The rows of a group lie close to one hidden flat surface of 6 dimensions, which may be shifted away from zero. Surfaces can cross.
(in the rows, 128 means zero)
Known rows, each followed by its group:
[114 140 158 146 113 147 162 144  94 121  87 104  97] | (0)
[131 195 180 122 189 140 181 110 117 130  97  57 122] | (3)
[138 122 112 109 105  85 158 138 107 156 126 167 149] | (0)
[130  69 156 148  77 136 105 148 104 143 155 203 182] | (3)
[ 81 128 112 144 199 159 169 124 148 114 158 138 131] | (0)
[108 116 140 146 111 153 109 138 133 140 119 107 145] | (1)
[150 135 164 106 120 128 111 103 106  93 148  99  95] | (0)
[ 31 130 117 187 125 169 211 167 128 164  95 110 145] | (0)
[ 94 134 132 161 125 138 167 148  99 138 122 120 109] | (1)
[119 145 118 133 140 138 120 104 156  96 146 103  96] | (0)
[131 139  79  66 155  98 139 131 126 143  88  92 110] | (3)
[153 107 114 137  83  91  95 115  97 114 145 137  84] | (2)
[ 98 122 116  93 155 148 134 135 144 138 126 106 156] | (1)
[105 141 162 164  78 152 139 158 133 167 105 112 172] | (2)
[ 66 120 142 126 107 137 167 129 103 137 161  98 137] | (0)
[ 95 139 108 162 130 154 145 165 134 142 115 122 117] | (2)
[125 140 145 109 173 145 157 138 130 135 134 143 162] | (2)
[100 129 128 159  94 135 123  93 157 116 130  89 122] | (2)
[116 129 121 149 147 133 114 118 136 136 135  97 129] | (3)
[141 134 113 138 102 111 117 135 137 132 135 142 123] | (2)
[108 146 111 122 140 130 145 131 139 141  95  85 121] | (3)
[ 88 124 150 126 181 161 169 121 109 107 160 121 119] | (0)
[113  84  78 140 150 115  89 130 126 153 150 128 140] | (3)
[166 155 139 114 193 126 124 113 139 134  90 108 135] | (1)
[108  98 135 152  85 157  78 137 144 136 132 115 153] | (1)
[102  95 131 130  69 161  61 130 156 126 148  94 147] | (1)
[118 132 132 118 176 147 140 123 126 109 139 118 112] | (2)
[127 128 121  98 181 112 156 137  98 159 111 120 145] | (3)
[151 137 177 135 131 144 106 127 111 140  94  88 141] | (1)
[109 110 128 130 133 110 155  75 142 120 148 136 149] | (2)
[118 100  80 105 128 109 125 129 133 113 184 177 116] | (1)
[138 111 117  99 130 110 103 132 106 149 117 104 132] | (3)

New rows. What belongs after each?
[142 162 166 102 147 129 167 124 115 127 101 111 134] | (3)
[100 143 116 122 173 143 179 120 121  88 135 126  77] | (0)
[163 149 179 179 147 135 126 134 100 146  76 112 127] | (1)
[195 125 158 183 112 101 101 126  86 120 127 169  96] | (1)
[ 94 146  76 152 107 119 150 121 169 120 122 112  97] | (0)
[160 202 138 126 111 159 102 204 179 155 112 125 161] | (2)
[140 135 179 141 132 139 133 120 114 126 136 130 149] | (3)
[178 125 137 100 154 104 120 117 118 122 139 166 136] | (0)
[133 141 139 134 151 139 149 128 118 106 109 125  99] | (0)
[130 124 158  93 117 120 138 133  74 123 151 113 113] | (1)
[123 129  82 151 104 103 141 135 156 141 134 164 136] | (2)
[ 84 119 132 147  91 131 149 139 120 162 133 114 161] | (0)
[107 133  89 117 158 108 206 143 112 129 115 173 109] | (0)
[ 90 130 101 160 160 140 117 128 135 155 113  58 125] | (3)
[118 115 176 152  68 128 131 118 108 153 118 111 168] | (2)
[ 79 110  51 112 159 119 173 160 137 169  94 147 147] | (3)
[141 126  64  80  98  99 107 114 175 101 124 146  95] | (3)
[ 66 132  63 150 149 130 162 118 180 130 164 134 133] | (0)
[139 159 169 125 116 141 175 119 144 103 121 163 138] | (3)
[107 145  96  98 147 111 167 123 113 102 161 120  76] | (1)
[115 153 150 136 121 151 139 126 165 139 123 112 166] | (2)
[119 136 129 135 134 129 146 133 109 125 128 116 108] | (1)
[128 123 148 167 112 151  98 133 133 139 108 109 140] | (1)
[117 109 149 104 159 128 147 121 101 135 176 149 163] | (0)
[128 114 109  77 163 122 126 124 135 128 150 143 146] | (1)
[135 137 195 103 175 163 142 106  75  64 149  97  71] | (0)
[135 153 129 112 145 135 119  97 175 105 147 113 132] | (2)
[145 135  54 132 189 105 128 111 198 123 150 191 142] | (0)
[146 143 127 133 130 121 147 130 120 114  94 132  91] | (0)
[130 115 124 156 107 118 127 136 103 119 150 154 102] | (1)
[ 66 141 125 186 117 159 167 151 127 139 106  90 108] | (1)
[104 129 117 182 146 146 108 111 156 127 148  94 124] | (3)
[129 138 137 112  92 112 137 115 105 111 131 102  92] | (0)
[128  94  89 133 146 112  92 122 134 139 157 143 135] | (3)
[130 141 119 142 110 130  84 101 158 107 134  77 102] | (3)
